There are 6 hidden switches. A switch that is on adds its own fixed numbers to the row, and there is some noise. The rows also spread widely along 6 directions, which tell nothing about the answers.
Known rows, each followed by its switches (1 for on, 0 for off):
[ 14   4   3 -29 -23   4  37 -26  -7 -25 -10   3  17   2 -24  17 -26 -22
  -9 -22  -4 -11]  0 0 1 1 0 0
[-12  -7  -6 -10  16  13  38  -5 -19 -17  -4  -7  28   3 -17  10 -10 -13
 -19 -23   6 -10]  0 1 0 1 0 1
[ -8   2  -9 -17  15  14  39  -1 -22 -10   5   0  12   7 -28  27   9 -16
   4  12  31   1]  0 0 0 0 1 1
[  6  -3  -5 -39 -25   6  26 -27 -14  -8   4   2  20   5 -35  35 -16  -3
  -9 -24   0 -12]  0 1 0 1 0 1
[  0  14   3  -5   3  16  72  -9 -17 -13  18  -1  20   6 -19  10 -22  -2
  11 -20  21  11]  0 0 1 1 0 0
[ 12 -15  11 -16  10   9   7 -19 -13 -19   8 -32  20   2 -14  14  -8  -9
   4   3   0 -27]  1 0 0 1 0 0
[ -5  18   8 -15  11  20  66  -5 -30 -23  14   2  14  12 -11   3  -6 -21
  22 -27  43  11]  0 0 0 0 1 0
[ -3 -16  19 -32  25  20  36 -16 -36 -32   4 -13  26   6  -1   9 -22 -15
   4  25   6  -3]  0 0 0 0 1 1
[-10   2   0 -18  13   7  43 -15 -30 -36 -16 -10  19   8  -5   4  -7 -35
 -12 -43  23  -5]  0 1 0 1 1 0
[-14  15   8 -28  -5  16  82 -34 -27 -24   2  11  35  17 -11  -1 -47  -9
  -1 -25  22  19]  0 0 0 1 1 1
[  5 -24   8 -21  16  15   1 -18 -19 -19  12 -31  18  -4 -12  21   4 -15
   5  27  -6 -23]  1 0 0 0 0 1
[-18  -5  -3   8  28  18  31   4 -22  -5   0 -13  36   9  -9   1 -12   0
  -8   3  18 -18]  1 0 0 1 1 1
[ -5 -27  -6 -27   8   6   4 -18 -17 -21 -13 -19  27  -2 -22  27  -9 -14
 -33   8 -14 -20]  0 1 0 1 0 1
[ 16   5  10 -32  26   7  33 -11 -20 -19  16 -18  17   9  -6  18  -5 -12
  16   8  16  -7]  0 0 1 1 1 1
[-15   0  -1   5   8  16  42 -15 -14 -18  -4 -14  22   4 -15   0 -14 -18
 -13 -29  14 -11]  1 0 0 1 0 0
[-17 -18  -7  -9  13   9  33 -17 -22 -29 -14 -17  22   1 -20  20 -16 -20
 -30 -14   3  -1]  0 1 0 1 0 0
[  4  10   0 -23 -16  12  44  -8 -28 -16  -6   8  28  10 -18  23 -37   2
   1 -27  10 -11]  0 1 1 1 1 0
[ -4  14  -4 -26   1   7  58 -20 -16 -11   9   4  16  15 -24  17  -2 -19
   1 -15  35   8]  0 0 0 1 1 1

New rows, each followed by its switches (1 for on, 0 for off):
[ 14  -5  13 -46 -19  11   9 -32 -25 -20   5  -8  20  10 -12  20 -14 -22
  17  -1   3 -27]  1 0 0 0 1 1
[ 14   8  -4 -20 -17   8  21   3  -9   1  14   6  16  11 -42  33  -6   9
  10   2  23 -18]  0 0 0 1 1 0
[  2  -3   6 -16  -1  16  50 -15 -18 -13   5   0  35   2 -18   9 -43  11
  -2   9 -10   3]  0 0 1 1 0 1
[ 12   0  10 -33   0  10  30  -9 -17 -27   2  -3  11   3 -17   2   9 -30
   9 -22   6 -16]  0 0 0 0 0 1
[-13 -11   7 -29  13  23  48 -19 -46 -26   8  -7  31   9  -3  21 -29  -1
   3   5  12   9]  0 1 0 0 1 1
[  7  -2  13 -16   4  12  39 -11 -15 -24   9 -11  20   6 -19   6 -16  -9
   3 -19  10  -8]  0 0 0 1 0 0
[  4   2   7 -19  -8  11  28  -2 -23 -32 -17   7  14   8 -17   3  -8 -29
  -3 -19  14 -22]  0 0 0 0 1 0
[ 18   5  17 -23  17  10  35  -3 -23 -21  22 -21  19   9  -6  20 -13  -2
  25  11  19  -9]  0 0 1 1 1 0
[ -3  -1   7 -32 -13  13  44 -51 -16 -14  13 -12  28   9 -18  12 -33 -13
  -1 -15   4   0]  1 0 0 1 0 1
[ -2 -10   0 -40  13  12  31 -25 -41 -27   1 -15  17   2  -8  43 -15 -22
  -2  18   6   3]  0 1 1 0 1 1
[ 28   1   2 -36 -16   3  16 -13  -1  -9   8  -4  16   2 -32  24  -4  -8
   4  -2  -6 -23]  0 0 1 1 0 1
[ -1  -3   3  -9   3  10  24 -22 -11 -15   8 -22  19   1 -17  12  -1 -21
   0 -18  15 -16]  1 0 0 1 0 0
[-38 -22 -15   6  15  26  37 -15 -33 -11  -9 -13  32  -2 -14  20 -20 -10
 -26  -2   1  -1]  1 1 0 0 0 1
[ -9 -17  -3 -19 -23  22  17 -19 -28 -10  -9   2  33   0 -23  20 -31   3
  -8 -16 -15 -21]  1 1 0 0 0 1
[ 10 -13   6 -42  -2   1  20 -32  -6 -27  -5 -13  17   1 -21  12 -10 -24
 -17  -1  -8 -14]  0 0 0 1 0 1
[  2   1  -7 -31   7   9  40 -26 -19  -4  17 -10  19   9 -30  47 -14   2
  -2  36  17  10]  0 0 1 1 1 1
[  5 -17  12 -15   0  13  16  -4 -18 -36 -15  -6  21   0 -12   4 -13 -20
  -4  -4 -11 -23]  0 0 0 0 0 0
[ -9   1  -5 -15   1  14  49 -13 -17  -7   1   8  34  11 -28  16 -27   8
 -12  11  18   3]  0 0 0 1 1 1
[  6   0   0 -18  14   8  29  -3  -5 -10  16 -12  15   3 -26  14  10 -11
   2  -4  15 -11]  0 0 0 1 0 1
[  5  -6   5 -22 -11   7  27 -18  -8 -30 -13  -6  16   4 -23   7 -12 -23
 -13 -27   0 -15]  0 0 0 1 0 0
[ -5  -4  10 -33  -2  10  53 -41 -26 -30   5 -12  19  11 -17  23 -33 -14
  -6   8  18  12]  0 0 0 1 1 0
[ -8  -6   2 -15  24  12  51 -19 -27 -28  10 -23  19   1  -7  22 -16 -15
  -3 -10  12   5]  0 1 1 1 0 0
[  3  19   0 -23   4  12  61 -12 -22 -16  20  -8  12   6 -18  24  -2 -13
  18 -49  31   3]  0 1 1 1 0 0
[  6  23   4  -8   5  16  46   7 -19   4  22   1  31  12 -12   5 -13   5
  28 -21  27 -18]  1 0 1 1 1 1
